The groups are shells around one centre, one inside the other: the same stretched ball of 6 dimensions in 8 sizes.
In the rows, zero is written as 128.
Known rows, each followed by its group:
[158 106  60 106 108 142 122 152  88 111 154 116  55] : j_683
[150 130 211 182 164 104 166  47 171 107 116 158 198] : j_731
[ 95 138 176 162 140  78 137 117 115 197 120 117 162] : j_38
[155 115 142 139 137  94 174  61 113 102 137 159 126] : j_875
[123 122 172 166 139 163 123 140 174 128 151 107 170] : j_38
[ 86 126  62 114  81 171  67 212 111 166 168  73  84] : j_731
[ 70 138 127 140  93 129 110 112 134 150 158 120 149] : j_407
[127 132 179 166 155  95 137  93 164 124 121 142 186] : j_407
[116 117  89 117  99 136 122 119 123 100 167 130 108] : j_407
[162 100 119 131 131 149 153 137 114 107 162 118  94] : j_875
[225 100 149 150 184 112 168 128 114 110 108 132 101] : j_650
[200 125 123 144 140 106 159  34 117  78 102 175 111] : j_650
[101 114 113 127 108 139 128 167 102 161 171  95 103] : j_311
[173 129 221 186 177  82 188  28 145 122  98 167 185] : j_650
[168 122 220 180 186  63 193  59 126 146 100 154 173] : j_650
[142 115 205 175 160 138 160 111 163 129 143 121 176] : j_731
[167 126 138 155 149 127 122 132 127 141 109 119 122] : j_875
[141 130 151 156 153 101 120 115 158 119 116 136 163] : j_407
[ 84 122 105 122  97 123 121 123 127 120 174 125 130] : j_311
[ 74 133 146 150 133 113  89 180 165 161 147  98 178] : j_650
[102 122  75 117  96 142  95 196  82 186 155  80  72] : j_650
[139 136 153 155 153  71 133  78 145 119 104 156 167] : j_407
[ 53 143 136 150 100 143  82 172 144 190 156  84 158] : j_683
[189 105 123 138 153 133 143 130 128  94 131 131 105] : j_407
[ 96 132  77 124  94 158  68 187 128 153 151  89 105] : j_683
[104 147 165 166 133 103 113  82 170 129 118 143 192] : j_993
[ 63 146 160 160 106 136 101 111 172 148 152 117 192] : j_683
[ 61 136 149 154 114 145  87 178 163 172 160  86 173] : j_683
[107 117 116 133 110 157 111 142 158 100 173 116 140] : j_311
[ 78 134 189 171 140 124 115 164 155 192 144  90 185] : j_731
[ 95 144 210 180 148  80 148  74 149 172 117 137 203] : j_38
[183 120  78 117 127  90 142  65 100  76 115 169  86] : j_731
[149 134 181 169 166  81 141  91 146 140  99 143 172] : j_875
[ 92 140 165 160 127 110 120  86 173 121 138 140 194] : j_311
[118 129 138 141 131  85 138  59 162  76 139 169 174] : j_993
[165 116 159 155 156 123 147  78 180  59 135 158 171] : j_650
[152 120 120 132 149  73 139  92 135  88 123 159 139] : j_311
[180 105 113 125 138  99 174  72 101  80 138 161  96] : j_38
[ 89 107 101 117 102 143 123 185 104 152 189  90  99] : j_731
[167 125 145 151 148  91 157  97  86 163 104 132 105] : j_38
[179 116 118 142 131 153 136 112 119 109 130 127  98] : j_311
[193  96 107 123 145 119 168 117  95  93 143 138  76] : j_38
[107 125 185 170 139 149 128 150 155 166 149  96 168] : j_993
[156 112 114 138 125 167 122 162 115 138 146  98  91] : j_407
[109 123  63 110  82 152  99 123 129  90 169 129 100] : j_683
[105 133 205 180 141 137 140 105 165 156 139 116 192] : j_38
[158 110 108 132 129 147 130 174  88 161 140  93  73] : j_993
[104 132 113 131 108 105 122  71 152  83 149 158 155] : j_875
[136 120 178 156 162  70 166  89 131 133 126 146 165] : j_875
[144 110 101 121 118 121 148 117  96 116 154 130  88] : j_311
[126 136 131 146 137  89 115 130 114 167 109 121 131] : j_993
[146 136 207 180 173  71 161  60 153 136  98 155 193] : j_683
[164 129 134 153 142 127 121 120 127 137 108 124 121] : j_875
[ 50 139 115 135  78 151  93 138 140 154 175 103 146] : j_993
[ 88 129 150 149 125 127 112 124 179 110 159 127 185] : j_993
[146 110  80 108 120  89 144  96 102  84 148 155  94] : j_731

New rows, each followed by its group:
[ 71 125 102 122  95 128 104 141 141 122 177 117 140] : j_311
[131 109  58 104  98 150 108 177  89 131 165  99  59] : j_683
[144 113  70 114 118 135 102 179 105 129 146 104  77] : j_875
[119 127 121 146 110 174  97 140 159 116 152 109 137] : j_993
[140 119 160 145 154  59 172  64 126 108 129 165 157] : j_683
[ 98 136  87 123 102 106  94 119 128 125 139 132 127] : j_407
[ 90 112  76 117  85 197  82 222 122 152 192  65  86] : j_731
[168 118 138 146 164  88 137 118 136 111 112 141 137] : j_311
[154 121 154 156 140 138 141  91 158  95 136 140 152] : j_407
[ 86 117 104 126 105 156  94 189 147 132 180  92 130] : j_875
[175 112 134 141 163  90 148 133 108 132 116 130 111] : j_875
[153 116 104 129 114 138 140 109 101 120 144 128  88] : j_407
[200 115 131 146 162 111 145 107 122 104 105 141 110] : j_311
[115 121  83 123 110 149  85 202 112 160 150  84  92] : j_993
[118 133  78 114 117  61 110  86 124  91 126 165 129] : j_650
[158  98 111 123 121 143 164 108 113  85 170 135  94] : j_650
[192 116 136 144 140 113 174  45 110  88 119 165 108] : j_38
[ 85 140  93 127 100 114  86 117 151 113 145 133 148] : j_311
[209 108 113 133 156 103 159  87 110  81 114 157  93] : j_875
[ 87 130 126 143 105 160  95 144 167 123 165 108 157] : j_311
[113 135  94 131 105 126  98 132 117 144 134 117 112] : j_407
[176 115 139 151 136 157 146 117 117 128 132 118 103] : j_875
[ 70 149 161 153 130  48 124  65 156 136 123 159 205] : j_650
[134 125 109 135 106 148 125 103 122 117 146 128 111] : j_407
[ 96 142 144 156 115 137 101 114 161 137 137 121 168] : j_311
[116 128  89 134  93 190  80 173 133 140 156  89 101] : j_731
[196 112  77 116 134 101 142  72 115  50 122 171  88] : j_731
[182 121 145 145 157  66 174  33 122  81 107 182 137] : j_993
[139 123 137 151 146 133 106 160 154 132 129 109 144] : j_875
[172 115 158 154 159 115 154  82 161  76 129 154 156] : j_875
[136 126 178 171 152 140 126 142 155 153 127 106 161] : j_993
[ 58 126 108 128  88 150  97 187 114 182 181  79 118] : j_993
[196 115 131 147 157 121 143 103 132  94 113 143 116] : j_407
[142 109  88 111 124  88 147 102 107  86 152 152 102] : j_731
[ 79 138 168 160 128 107 119 142 131 194 138 102 165] : j_875
[132  97 128 129 136 140 146 179 116 133 175  98 107] : j_650
[160 110 117 139 144 152 113 186 132 131 140  96 106] : j_993
[176 106 113 131 149 119 138 124 138  78 137 140 116] : j_311
[ 74 123  55 102  70 145  90 165 102 141 182 101  86] : j_731
[143 108  99 125 121 151 122 186  93 156 154  89  74] : j_875
[161 119 184 163 165  87 175  69 135 117 120 153 159] : j_407
[100 128 133 145 106 148 119 147 111 176 153  95 119] : j_407
[151 136 133 149 147  83 123  91 134 123 100 149 144] : j_311
[ 73 130 152 152 113 145 109 171 135 187 162  84 150] : j_311
[ 89 125 172 153 123 110 153  91 141 136 161 132 171] : j_993
[ 67 141 136 142 124  83  97 116 175 121 144 138 195] : j_731
[195 108 180 162 183  97 178  87 141  98 115 151 148] : j_683
[ 60 150 183 164 133  60 125  76 163 155 127 146 217] : j_650
[ 67 139  85 120  85 115  87 125 133 131 157 125 135] : j_875
[143 123  98 135 126 146  93 194 106 170 127  86  87] : j_650
[206 108 142 145 163 103 175  62 128  68 118 167 120] : j_993
[181 101 153 149 162 135 160 129 136 101 141 126 124] : j_993
[109 137 159 150 142  52 147  54 142 117 120 168 181] : j_993
[ 75 131 172 158 128 115 124 130 159 153 156 114 185] : j_311
[ 57 129 132 136 101 125 113 158 122 178 173  95 142] : j_875
[105 127 107 137 111 152  91 194 113 181 147  79 104] : j_993
